Each new row is followed by its nearest point in the smallest flat space through zero that holds the last named rows.
In the rows, 128 means zero.

k40, 5 rows:
[[113 124 115 162 108 124 103 125 160 143 186  73 152 104 164 115 159  66]
 [ 79  87 118 110 103 152 134 154 156 143 183  93 183  87 151 106 141  87]
 [122 126 162 111 113 116 154 147 151 135 169  88 121 123 107  90 122 133]
 [ 65  62 122 117 108 168 161 147 197 104 186 109 180  95 178 122 156 100]
 [116 117 108 130 147  93 150 124 179 140 169 105 147  92 184 115 134 126]]
New rows:
[110 151 107 115 147 101 144 147 121 103 135 132 152 122  96 138 145 114] | [125 126 124 120 129 127 129 132 124 134 128 129 134 122 128 125 123 130]
[115  97 107 133 161 149 124  99 148  93 125 156 116 158  99 135 106 150] | [126 117 132 127 134 145 143 123 135  99 106 157 118 144 130 147 130 148]
[118 154 145 148 132 108 119 150 152 106 115 150 135 159 107 157 107 109] | [136 133 136 139 126 134 125 121 127 114 118 134 113 144 122 137 133 131]
[104 160 148 148 141 105 139 161 119 125  99 117 151 141 112 133 101 130] | [135 136 133 120 129 122 129 131 116 135 122 129 122 130 113 122 119 137]

k830:
[[118  95 156  94 186 137  93 119 163  87 135 109 127 135 119 116 152  86]
 [154  92 148 161 127 131 140 129 166 117  96 128 122 159  91 147 126 101]
 [112 100 118 136 128 148 167 145 137  89  96 145 152 169 129  99 111  74]
 [137 107 138  87 152 102 155  91 146 144 136 150 130 141 126 108 131  86]
 [134  89 118 116 138 100 139 111 128 133 103 127 106 102 102 134 125  95]]
New rows:
[117  78 113 110 141 127 116 120 121 129 104 124 132 125 122  81 120 124] | [114 106 117 110 142 122 133 126 122 113 116 127 125 116 126 115 126  98]
[122 147 134 112 141 133 129 128 150 131 130 148 139 119 110 142 130 128] | [132 129 136 122 134 126 125 121 135 132 136 129 128 132 128 128 133 128]
[128 149 133 155  86 126 121 125 165 123 124 129 150 141 132 127 130 110] | [137 133 137 148 117 140 137 135 140 126 125 134 137 154 127 131 125 132]

k715 (5 x 18):
[[115 150 145 122 150 141 111 138 106 129 150  85 155 110 171 122 140 148]
 [125 145 148 141 141 142 133 154 129 153 117 107 150 134  86 110 124 132]
 [101 149 113 122 165 126 124 164 167 160 113 133  89 124 147 125 125  99]
 [122 136 136 153 140 127 158 136 146 123 117 129 127 134 161 105 128 103]
 [138 123 133 101 120 111 141 148 118 119 134 141 124 122 116 122 133 146]]
New rows:
[ 96 112 109 123 122 148 104 146 157 166 131 120 105  90  85 123 143 155] | [118 137 117 108 141 133  99 147 135 160 124 124 113 124  90 143 124 134]
[105 131 114 133 141 147 137 125 109 162 137 133  98 111 163 121 115 121] | [114 137 120 127 145 130 119 132 140 135 129 123 115 122 159 132 129 116]
[105 105 133 155 161 142 125 123 125 129 144 122 143 112 133 156 108 133] | [121 133 127 140 134 141 112 115 126 134 130 112 136 128 138 135 127 125]

k901:
[[118 155 135 137 135  60 101 126 116 122 109 110 128 149 125 137 134 104]
 [113  99 105 138 144 118 135 156 108 137 127 174 118 141 108 128  88 120]
 [131 140 121 129 193 115 148 103 109 107 174 132 144 124 124 166 149  89]
 [110 143 100 139 164 119  91 132 123 138 119 120 150 124 116 104 106 114]
 [118 147 116 132 153 107 132 110 143 101 127 147 120 141 166 130 133 131]]
New rows:
[146 121 156 119  99 162 119 111  91 116 143 153 105 159 136 162  97 120] | [136 107 140 124 111 131 154 136 121 127 136 145 113 133 123 146 130 131]
[136 118 156 119 139 146 132 105 145 124 118 122 131 136 119 119 141 131] | [135 131 135 123 122 141 132 120 134 126 133 118 131 121 133 129 139 133]
[113 103 138 120 137 124  99 113 123 115 121 145 126 113 107 154 139 167] | [129 124 129 128 126 128 132 130 126 128 129 132 126 129 127 130 127 128]
[126 108 129 152 151 117  89 154  90 105 152 113 172 131  90 155 173 131] | [132 132 132 130 150 115 120 128 103 137 145 106 146 121  94 145 135  96]
[128 157 112  92 140 134 134 158 109 122 135 130 129 105  73 149 127 123] | [131 119 128 129 140 133 129 135 108 140 143 122 139 120  99 138 125 110]

k952:
[[118 123 137 138 151 118 132 144 153 101 175 134 160 144 136 147 157 132]
 [122 108 134 152 150 134 122 101 127  97 105 123 123 163 134 145 134 104]
 [152 143 119 154 151 145 112 113 132 132 111 132 117 146 123 108 128 138]
 [141 103 152 142 126 128 136 132 127 122 142 111 136 146 122 171  99 138]
 [123 104  96 166 145 115 137 131  88 169 145 163 128 125 111 117 160 124]]
New rows:
[147 102 121 153 134 103 153 132 113 103 135 134 145 103 140 123 149 149] | [123 117 124 140 136 120 134 135 122 133 148 138 138 130 125 135 142 128]
[116 115 123 140  80 128 133  97 119 133 131 129 128 132 133 152 127 143] | [124 111 133 127 117 123 136 127 114 133 124 124 125 126 125 144 116 122]
[116 156 117 105 154 135 138 140 108 129 129 117 137 112 140 106 126 168] | [133 150 122 116 124 130 124 138 138 137 135 132 130 113 128 108 132 141]
[ 79 161 142 123 126 146  86 112 146  96 112 119 162 148 121 158 144 170] | [126 142 142 120 139 134 119 125 160  91 130 117 138 143 142 132 133 127]
[141 112 146 152 155 114 117 101  96 139 110 132 154 116 100 135 103 107] | [135 105 126 152 133 130 130 116 105 139 116 129 118 141 118 141 117 123]
[110 119  96 111 148 115 130 115  91 110 125 132 139 165 117 124 154 129] | [111 115 117 141 142 122 129 118 118 121 125 141 129 137 131 126 154 108]

k145, 5 rows:
[[124 118 154 125 105 120  89 127 130 143 105 148  84 147 122 113 166 121]
 [139 126 130 139 148  92 107 108 137 144 122 123 141  91 111 135 155 160]
 [146 124 133 120  86 120 123 154 136 115 129 130 122 108 108 123 125 134]
 [133 136 161 109 110 105  71  94 124 106 115 128 157 137 113 139 167 116]
 [122 120 128 138 149 116 121 143 115 124  99 146 138 123 114 137 126 133]]
New rows:
[ 86 100 125 129  97 142 113 142  76 120 158 101 140  87 131 110 122 117] | [135 130 127 121 110 132 134 137 130 116 136 124 135 124 125 128 117 125]
[ 87 114 119  99 134 119 134 117 156 127 107 130 123 140  97 100 146 132] | [124 125 134 130 130 124 117 126 127 135 118 135 117 133 127 125 140 128]
[117 134 135 140 134 116 126 153 124 110 131 138 168 161 126 116 136 144] | [124 129 130 126 135 127 123 132 117 113 116 134 147 133 123 137 122 121]
[124 126 111 118 140 130  93 139 139 137 133 101 105 120 129 150 130 133] | [130 127 129 131 129 123 125 122 133 138 130 126 121 122 128 125 137 135]
[148 101 134 120 110 125 112 112 132 120 127  97 140 141 131  66 145 134] | [136 132 139 118 105 125 114 114 138 129 140 119 121 129 129 122 144 126]

k398:
[[ 79 157 149 147 144 109 125 156 130 137 146 159 125 143 129 121 118 126]
 [155 137 125  95 113 134 154 106 151 123 156  84 128 110 115 136 147 143]
 [ 89 113 113 166 145 128 143 116 122 163 109 105 138 126 120 163 123 144]
 [118 118 175 112 104 112 142 135 134  97 144 115 139 168 128 133 152 129]
 [136 111 147 119 115 109 106 118 134 111 144 135 120 114 142 175 117 176]]
New rows:
[103 107 146 123 123 146 158 152 128 108 143 140 146 143 126 160 127 162] | [107 118 154 132 120 112 132 129 131 120 137 121 133 144 130 153 133 147]
[105 112 135 157 131 146  98 158 106 157 117 124 157  98 104 146 118 125] | [106 119 116 156 143 128 122 128 117 148 109 134 130 126 130 142 116 132]
[122 128 126 141 137 113 158 101 104 134 141 114 138 127 114 132 121 132] | [115 128 124 135 132 129 143 121 131 140 128 109 133 128 120 138 133 133]

k505 (5 x 18):
[[140 149 126 149 127 133  95 116 129 182 126 122 187 121 140 146 107 149]
 [117 180 125 111 147 117 120 138 130 179 110 129 126  77 150 146 153 130]
 [167 141 128 162 110 165 124 145 106 134 127 139 129 101 166 140 133 134]
 [153 148 123 142 160 141 108  99 111 141 112 157 154 121 156 108 140 137]
 [153 156 120 133 127 110 129 131 161 143 161 154 170 111 144 132  73 148]]
New rows:
[113 159 148 143 123 129 136 147 130 117 130 124  88 130 124 131 131 148] | [125 131 129 122 120 128 140 145 129 122 130 125 106 115 130 135 135 122]
[148 127 145 112 141 144 158 141 127 123 131 164 122 137 103 123  81 145] | [141 126 125 128 127 121 141 130 142 106 148 146 130 131 130 118 104 131]
[ 96 120 150 157 136 152  97 127 139 145 144 120 158 141 105 113 122 124] | [122 115 130 137 125 130 110 114 126 144 124 113 156 150 115 132 119 134]
[126 108 155 169 129 125 115 163 122 141 155 112 159 152 140 134 135 132] | [135 115 131 148 107 142 117 131 122 138 131 113 147 139 125 141 115 134]
[139 144 161 132 130 128 145 156 129  97 123 138 145 138 159 106 140 140] | [145 131 126 134 131 135 136 129 125 111 133 146 121 122 142 118 127 128]
[132 135 148 130  94 154 120 136 146 151 112 134  90 112 105 132 128 124] | [124 130 131 130 111 135 132 147 124 134 126 114 113 115 130 145 137 124]

k965:
[[161 121 123 129 192  91 131 112  93  98 107 138 154 152 149 118 134 120]
 [156 168 129 136 137 102 108 100 122 116 151 158 146 157 101 167  99 146]
 [132 186 144  99 159 116 134 142 143 115 149 176 110 117 123  69  94 165]
 [124 129 115 149 161  97 118 109 122  98  86 163 106  74 117 131 107 122]
 [148 151 137  98 149 129 148  92 142 135  96 122 116 166 123 147 135 124]]
New rows:
[ 82 117 137 141 123 178 140 116 126 127 102 154 127 128 155 118 127 173] | [115 126 130 122 122 138 134 137 138 133 122 126 113 112 130 113 130 128]
[120 125 152 178 132 107 130 118  93 143 138 120  99 134  97 128 160 168] | [129 126 124 138 124 123 120 127 123 125 134 131 134 125 124 138 124 128]
[112 137 134 112 178 162 178 128 140 133 112 130 133 117 138 106 167 133] | [127 128 136  99 152 137 154 131 136 131 102 119 111 131 147  92 143 123]
[178 126 113 143 144 119 132 126 144 112 173 106 132 101 138 130 134 131] | [133 125 126 137 132 119 120 134 116 121 142 133 142 131 131 125 125 131]
[148 150 168 126 160 127 146 133 116 137 155  86  92 129 122 119 119 107] | [133 139 135 110 137 132 139 128 134 132 127 126 125 143 133 114 131 132]

k891:
[[103 125 104  86 147 125 134 138  77 138  88  75  98 119 138  73 149 122]
 [144  91 147  72 165 143 139 122 101 142 114  69 116 122 118 120  99 100]
 [138  77 119 110 151 152 139 130 148 143 109  97 107 127 141 107 112 122]
 [135 113  76 101 160 135 144 133  76 159  91 112  73 118 141 101 166 146]
 [114 117 129 128 144  87 165 145  85 143  75  68 114 161 126  77 119 139]]
New rows:
[139 137 158  94 104 134 103 125 108 151 118  97  96 115 163 101 101  96] | [117 121 136  92 137 138 121 127 115 125 122  93 127 116 128 109 121 106]
[131 146 101 101 144 134 127 126 120 140 124 117 122 127 126 118 137 103] | [125 129 119 105 137 136 123 127 109 131 124 118 117 115 130 121 139 122]
[109 126 160 111 139 123 116 141 161 106 149 115 124 160 123 158 147 148] | [127 129 142 133 122 128 124 126 142 121 137 130 141 130 125 135 117 122]
[147 145  99 152 126 128 102 114 136 110 132 160 114 123 124 159 156 143] | [137 144 107 145 120 134 120 124 131 130 143 172 121 119 131 152 153 144]
[105 155 135 146 114 138 116 112 102 155  95 150 150 163 155 146 149 140] | [122 152 120 146 118 110 130 132 114 126 126 144 129 134 126 129 144 142]

k523, 5 rows:
[[136  94 130 168 106 155 106 120 136 142 149 123 104 126 102 152 168 123]
 [112  90 108 117 196  92 123 151 123 139 130  70 100 154 123 113 128 141]
 [133 131 145 108 145 149  91 141 135 150 130 120 104 105 111 126 130 148]
 [145 111 155  98 131 190 119  93 128 106 172 121 143 124 139 131 144 112]
 [101 126 123 166 116 129 145 139 148 127 110 127 127 140  90 111 120  97]]
New rows:
[129 144  78 121 133 119 138 138 120 160 178 145 110 131 112 110 129 136] | [128 125 122 131 133 116 124 135 125 135 125 124 120 129 128 131 130 137]
[131 129 118 133  92 128 125 120 132  96 125 120 128 128 139 126  94 123] | [127 136 127 132 115 128 141 122 128 118 125 139 141 131 133 127 123 119]
[158 111 159 129 119 132 139 137 136 165  97 123 126 146 129 118 128 178] | [133 132 127 126 130 120 114 138 126 142 122 130 115 118 127 134 130 145]
[ 88 133 122 134 143 140 118 109 107 121 158  91 131  86 135 151 122 137] | [133 118 132 116 140 138 120 123 126 128 141 117 124 128 132 130 135 132]
[117 134 115 131 133 111 129 161 110 141 119 105 124 110 127 128 134 117] | [121 128 120 133 138 109 126 142 128 138 117 121 118 130 122 125 124 136]

k479 (5 x 18):
[[138 131 129 182 128 146 164 117 123 157 157  91 140  85 135 112 151  98]
 [142 138 128 179 145 111 178 112 120 145 171 128  90  82 145 140 117  99]
 [144 123 139 158 163 109 133 114 112 150 129 104 139 113 142 110 119 120]
 [155 165 135 132 129 109 148 108 140 149 139 124 140 121 132 109 129 122]
 [152 147 144 136 168  90 155 128 104 165 116  91 117 103 154 119  98 125]]
New rows:
[122 113 146 117 133 178 165 110 108 155 134  97 163 127 137 113 125 121] | [129 126 131 140 125 147 136 135 121 148 122  89 150 113 130 112 144 121]
[128 130 123 141 144 102 117 120 112 125 153  78 132 130 147 124 135 131] | [135 122 134 145 148 121 129 123 117 141 125 110 136 119 136 118 124 124]
[135 119 135 123 151 111 161 113 122 135 123 131 131 139 128 100 136 162] | [140 136 135 128 142 111 125 119 126 136 123 125 136 131 133 117 120 131]
